All rows are made from the same 14 directions, up to rounding. Whole rows:
In the rows, zero is written as 128.
[[139 179 102 101 138 234 120 102  96 140 132 142 139 125 105 151 150 158
   88 106 114 148 155 149 160 145 159 177]
 [129 127 147 139 141 150 139 128 126 110 170 117 136 118 153 123 117 132
  126 115 123 150 144 145 114 121 130 137]
 [118 127  95 149 149 116 108 101 152 123 149 106  94 152 169 113 161 102
   98  87 151 146 129 145 151 170 161 146]
 [139  79 109 137  94 126 111 131 120 123 137 177 120 125 136 100 112 138
  105 123 155 123 126 151 160 104 107 131]
 [146 113 119 112 122 130 146 122 110 132 143 164 158 105  85 141 116 136
  107 151 184 134 178 133 126 110 118 130]
 [152 122 156 141 127  98 179 122 146 148 130 136 190 120 151 141 118 118
  144 124 145 149 135 137  96 125 143 119]
 [123 142 128 142 125 105 117 160 167 129  95  91 110 140 159 116 147 107
  141  75  94 126 108 104  97 136 151 123]
 [145 120  93 120 132 119 122 123 120 148 102 148 130 122  99 131 156 128
   93 125 135 135 139 119 138 145 140 104]
 [158  77 105 119  77 138 158 125 110 129 120 162 159 139 151 117  94 124
  110  94 148 134 153 144 129 110 153 137]
 [127 160  97  88 126 173 111 142 116 115 142 125  99 121  92 135 131 119
  117 139  99  86 138 101 148 130 133 130]
 [135 159 143 131  93 144 124 184 160 134 107 152 110 123 114  96 154 155
  142  96 114 114 118 107 140 108 107 122]
 [ 98 124 154 127 109 134 130 109 123  87 155 110 123 144 138 125  81 131
  164 153 202 104 126 151 146  92 109 193]
 [121 126 123 122 132 148 155 138 148  81  90  84 178 148 106  81 110 135
  111 129 121 126 141 141  97 112 160 127]
 [114 103 142 133 113 128 143 103 109 138 143 130 157 122 127 134 116 147
  145 156 166 135 144 139 133 109 110 124]
 [121 139 187 147 130  77 162 118 128 156 126 133 121 143 149 150 130 137
  188 153 134 142  99 122 128 148 100 112]
 [125 138 103  89 115 164 146  97 106 114 138 106 164 124 108 147 106 114
  135 164 155  83 131 120 149 111 153 148]
 [136  96 110 123  38 115 118 146 138 171 151 201 124 104 126 129 129 135
  149 112 217  90 155 112 170  77  90 141]]

The start of a row, then its end:
[117 113 119 123 109 140 100 117 116 149 132 144 110 140 156 160  98 115
 132 100 124 137 153 146] -> [113 127 130 179]
[109  92 123 141  69 154 138 119 156 152 158 142 178 131 172  99 111 136
 147 119 132 113 147 154] -> [136  94 124 129]
[116 129 144 118 136 158 150 106  80 116 179 118  85 147 148 134 121 142
 144 147  88 138 131 126] -> [156 162 118 107]
[132 124  97 123 126 132  90 140 131 153  94 125 150  92 103 137 154 127
 112 133 102 107 108 102] -> [121 106 128  98]
[139 145 154 151 160 100 142 117 160 134 122 147 145 144 144 128 126 120
 123 127 135 158 116 165] -> [117 153 134 152]
[139 136 145 149 139 134 134 147 169 139 149 177 171 100  97  96 146 157
 100 139 155 152 163 160] -> [123 111  99 119]
[107 143 149 109 123 159 146 110 121 139  97  96 187 142 131 154  87 129
 168 163  71 110 115 137] -> [ 93 115 141 143]
[ 86 117 106 125 138 145  93  93 134 115 140 103 133 141 128 117 111 120
 127 176 120  96 113 154] -> [149 123 122 143]
[131 134 148 112 133 180 171 138 114  87 185 118 133 138 137 110  91 134
 126 126  90 141 174 143] -> [110 131 136 128]
[151 136 117 135 147 140 143 117 116  97 125 131 106 148 132 101 149 138
  90 102 150 153 113 144] -> [166 157 154 138]
[101 101  87 145 116 157  92  93 150 191 132 146 178 117 140 114 162 144
 105 144  91 129 136 157] -> [148 131 124  94]
[110 101 127 146  86 121 110 141 142 132  87 153 117 153 121  89 128 161
 127 107 167 138 139 149] -> [141 108 105 148]
[116 121  93 134 141 122  62 142 145 114  97 137 102 119  91  98 146 132
  90 144 125 105  99 133] -> [151 115 108 126]
[133 128 104 108 143 142 113  83  79 142  68 140 132 149  98 164 122 139
 104 149 131 141 112 146] -> [147 152 146 159]
[135 143 136 121 146 117 119 118  97 141  94  97 143 101 118 180 137 124
 147 140 126 124  91  96] -> [111 118 137 125]
[135 180 143 107 144 194 138 129  85  99 203 136  44 137 132 145 136 144
 122  97 133 151 164 126] -> [167 163 126 170]
[123 154 121 115 149  66 138 124 140 141  93 123 124 124  56 132 172 124
 139 194 171  95 109  85] -> [151 149 111  78]
[108 149 137 104 133 150 180  85 107 141  88 111 178 163  82 126 132 161
 147 199 111 123 128 135] -> [147 157 137  99]
[121 148 161 147 133 104 163 127 167 148 109 153 135 170 126 104 140 147
 140 128 133 162 146 157] -> [125 166 120 129]
[122 138 133 135 137 118 125 129 141 123 138 125 109 136 135 121 136 124
 130 124 137 130 125 131] -> [136 140 125 134]
[131 107 122 119 142 120 138 104 110 115 167 136 143 115 117 142 103 114
 116 163 165 126 154 141] -> [128 122 123 132]
[133 110 139 136 136 123 141  89 102 142 155 141 162 110 133 157 120 135
 129 152 181 148 140 148] -> [135 119 121 140]
[114 122  92 143 108 123 129  93 167 139  93 123 151 168 148  82 160 129
 115 124 154 111  93 154] -> [183 149 158 131]
[ 73 151 145 133  89 122  92 164 169 180  94 115  89 153 137 136 140 136
 185  98  77 118 151 103] -> [ 91 130  99 135]
[126 137 141 153 157 103  96 103 122 141 114 146 108 122 132 131 156 142
 132 171 123 122  41 141] -> [183 142  98 118]
[145  86 140 122 118 147 145 131  73 104 146 137 134 111 135 116  98 149
 130 162  76 121  96 124] -> [141 106 108  77]
[106 121 146 133 112 130 159 104 103 115  96  87 120 172 147 112 129 153
 160 131 128 137 103 126] -> [147 145 138 120]
[171 137 130 140  90 128 182 139 161 121 141 183 145 137 132  78 155 146
 111  90 215 135 136 144] -> [184 127 140 140]
[131  73 117 143  98 187 129 134 116 146 182 144 178  91 163 103 123 155
 104 104  80 155 174 148] -> [110  93 121  84]
[106 129 169 137 104 149 130 143 131  93 130 130 121 143 130  95  95 161
 159 143 144 117 112 151] -> [142  91  93 161]
[116 132 123 120  90 111 134 128 159 151 150 123 144 120 154 131 126  98
 178 155 121  59  90 101] -> [152 111 122 108]
[122 109 161 161 141  85 122 141 156 114 178 113 107 124 196 131 101  94
 152 101 124 142 122 139] -> [ 91 122 118 141]
[130 134 142 133 107 154 126 133 116 131 128 135 121 125 144 126 133 151
 142 110 127 131 110 128] -> [148 114 120 140]
[153 166 148 100 152 155 151 107  95 111 168 175 116 129  98 166  96 129
 119 157 174 135 150 155] -> [155 141 120 192]
[116 135 135 123 153 139 143 111 102  92 146  94 107 141 120 120 129 137
 127 147 136 136 130 127] -> [141 145 132 123]
[158 131 138 115 120 133 144 142 103 123 115 150 119 129 132 143 107 126
 132 118 100 128 110 120] -> [126 129 133 131]
[122 110 154 143  97 151 122 131  94 135 155  94 135  89 175 157 128 146
 167  92 150 138 121 103] -> [115  77 119 135]
[185  97 155 136 100  98 185 155 116 145  97 174 153 136 159 137  99 127
 130  73 112 174 142 131] -> [ 83 130 146 117]
[109 158 144 130 153 130 132 147 164 134 128 137 127 141  87 114 137 141
 117 133 122 156 192 144] -> [ 92 148 113 133]
[143 119 125 130 118 130 152 133 127 137 127 134 150 123 128 122 139 136
 118 108 138 147 154 124] -> [118 128 140 110]
[129 147 149 128 162 105 139 118 117 142 153 140  96 134 125 155 136 122
 137 148 114 149 136 125] -> [127 170 113 115]
[132 168 106 105 130 134 187 123 179 120 161 125 136 166 123  83 150 100
 124 148 103  91 140 124] -> [165 183 163  92]
[109 141 146 117 181 120 172 120 122 108 134 122 119 169  67 118 119 144
 102 156 131 190 231 152] -> [ 80 185 125 118]
[115 131 141 146 140  87 152 125 152 126 169 100 100 141 159 114 154 110
 149 122 141 135 134 112] -> [132 161 129  95]
[123 117 123 108 115 107 137 123  86 140 106 128  57 173 144 141 121 118
 154 136  56 117  99  99] -> [148 180 126  90]
[115  94 142 147 139 156  92 122  81  96 144  82 129  92 156 137 112 148
 130 125 120 142  99 129] -> [114  80 115 131]
[141 135 122 132 167 143 129  89 123 142 207 201 116 123 119 125 138 133
  87 178 129 145 142 179] -> [188 172 101 122]
[142 158 142 124 156 171 147 106 133  81 131 101 184 128 141 126  95 120
 120 141 135 118  90 165] -> [131 109 165 185]
[133 121 136 143 117 185 111 101 105 137 155 146 167  94 153 133 128 161
 125 135 141 132  96 160] -> [166  89 116 152]
[142 121 103 112 158  90 135 129 133  81  83  66 135 146 137 129 100  69
 118 127  95  99  83 108] -> [ 92 139 184 123]
[145  87 119 144  91 145 111 123  95 147  57 123 165 120 162 135 126 152
 126  85 110 145  79 130] -> [122  93 149 132]
[ 99 138 153 162 175 115 111 118 141 106 104  83 136 128 114 101 157 158
 125 154 138 153  96 143] -> [124 128 113 116]
[100 136 130 126 122 125 126 144 170 122 166 120 115 141 132 114 114 109
 139 120 136 119 181 134] -> [104 128 120 146]
[132 118 129 145 162  87 128 119 139 139 151 103 129 116 163 150 137  92
 127 117 111 147 127 120] -> [ 93 150 144 105]
[178 115  93  90 132  83 182 165 131  94 142 126 106 137 119 121 108  61
 103 106 101 107 163  81] -> [ 94 161 175  78]
[168 115 104  99 124  52 186 128 112 106  94 116 100 165 124 143 115  72
 128 111 165 116 128  85] -> [120 171 178 111]
[143 142 136 125 182 106 117 128 109  96 120 108 119 107 101 148 126 115
 113 158 127 128  95 117] -> [116 131 128 123]
[ 92 123 137 113  91  99 105 128  90 133   4 113  75 189  88 147 110 158
 168 127 156 126 110 110] -> [125 130 113 172]
[129 116 140 148 134 102 111 165 137 131 152 105 101  97 156 132 145 116
 138  91 104 142 133  94] -> [ 88 117 117  93]
[145 109  92  78  97 128 120 136 106 122  84 168 135 141  82 150  65 101
 115 152 125  83 143 127] -> [118 109 135 162]
[102 116 132 132 115 105 134 106 125 159 142 123 105 152 155 139 133 122
 162 142 112 125 128 121] -> [139 157 117 105]
[179 168 134 100 143 127 158 174  60  63 110 107  20 130  90 127 166 142
 116  84 144 136 101  51] -> [164 157 143 103]
[113 176 102 121 128 169 110 131 164 135 105  88 152 122 113 134 164 126
 115  80 165 127 162 120] -> [112 118 169 178]
[ 55 100 116 143  81 115 139 132 176 138 130  96 109 184 123  60 153 154
 147 111 165 139 218 130] -> [120 143 112 102]
[116 138 145 136 149 123 115 109 130 116 136 119 114 145 150 144 104 115
 137 132 135 135 112 155] -> [125 136 128 176]
[167 107 122 120  99 147 112 148  98  95 114 152 123 109 143 133  89 124
 116  96 146 112  90 130] -> [139  79 135 173]
[112 162 132 139 152 104 101 123 150 146  72 133 103 151 101 118 166 143
 130 154 109 123  77 131] -> [156 161 112 121]
[101  94 127 143 185 106 109  83 114 101 153  83 146 126 140 143  97 106
 110 168 137 150 138 163] -> [ 94 132 132 138]
[164 138 144 119  96 145 179 146 140 133 100 154 172 144 146 124 102 128
 138  92 111 134 129 138] -> [110 121 158 149]
[ 99 127  95 109 120  94  83 157 180  83 104 128  86 157  89  86  94  89
 121 159 140  56 117 130] -> [136 114 112 158]
[107 135 121 143 131 160 102  98 125 143 120 120 133 135 141 123 152 153
 123 128 125 137 106 151] -> [160 134 129 144]
[157 110  86 113 112 149 100 146 132 141  82 186 148 125  96 129 108 126
  68  91 130 142 170 155] -> [106 113 144 169]
[ 84  94  79 130 126 147 107 112 141 120 186 102  96 148 144  85 144 118
  99 124 107 126 186 137] -> [141 155 132  93]
[115 129 132 119 127 157 146 126 139 123 151 138 148 145 116 116 103 135
 118 130 126 145 194 158] -> [105 132 129 148]
[171 133 117 119 160 174  84 141  59 106 153 158  75  81 115 161 134 142
  77 103 110 153 112 122] -> [148 121 119 144]
[148 116 108 118 139 108 120 148 115  84  96 129 105 128  87 113 120 123
  91 120 169 128 132 119] -> [124 119 135 138]
[138 145 107  99 154 153  95 143 141 141 156 197 127 108  76 137 103 113
  88 178  68 104 157 151] -> [125 135  99 130]
[123 127 110 120 125 123 113 127 133 158  96 135 139 130 110 143 133 124
 122 129 111 128 143 123] -> [110 135 132 124]
[106 113 109 151 128 144  91 130 147 160  75 115 159 126 120 116 159 156
  99  91 114 169 159 145] -> [ 90 121 137 127]
[112 122 110 115 104 143  98 155 129 139 137 130  94 122 125 124 129 124
 135 120  78 102 140 102] -> [124 121 111 106]
[138 148  98 101 137 155 163  82  95 117 165  76 122 139 161 166 139  92
 127 101 154 124 141 106] -> [147 163 195 147]
[171 125 135 125 157 104 123 134 108 129 126 189 109 121 112 159 104 116
  93 121 137 161 139 150] -> [113 144 121 157]
[137 145  73  97 154 158 105 103 116 117 164  92 123 111 142 175 122  70
  95 100 135 111 154 116] -> [116 140 186 171]
[115 140 144 117 112 161 122 150 138 110 107 122 140 140 123 120  89 135
 144 126  94 112 129 141] -> [104 101 124 164]
[120  88 125 146 130  95  99 155 128 130 155 123 137  62  95 113 156 143
 124 162 152 116 135  92] -> [116  79  78  52]
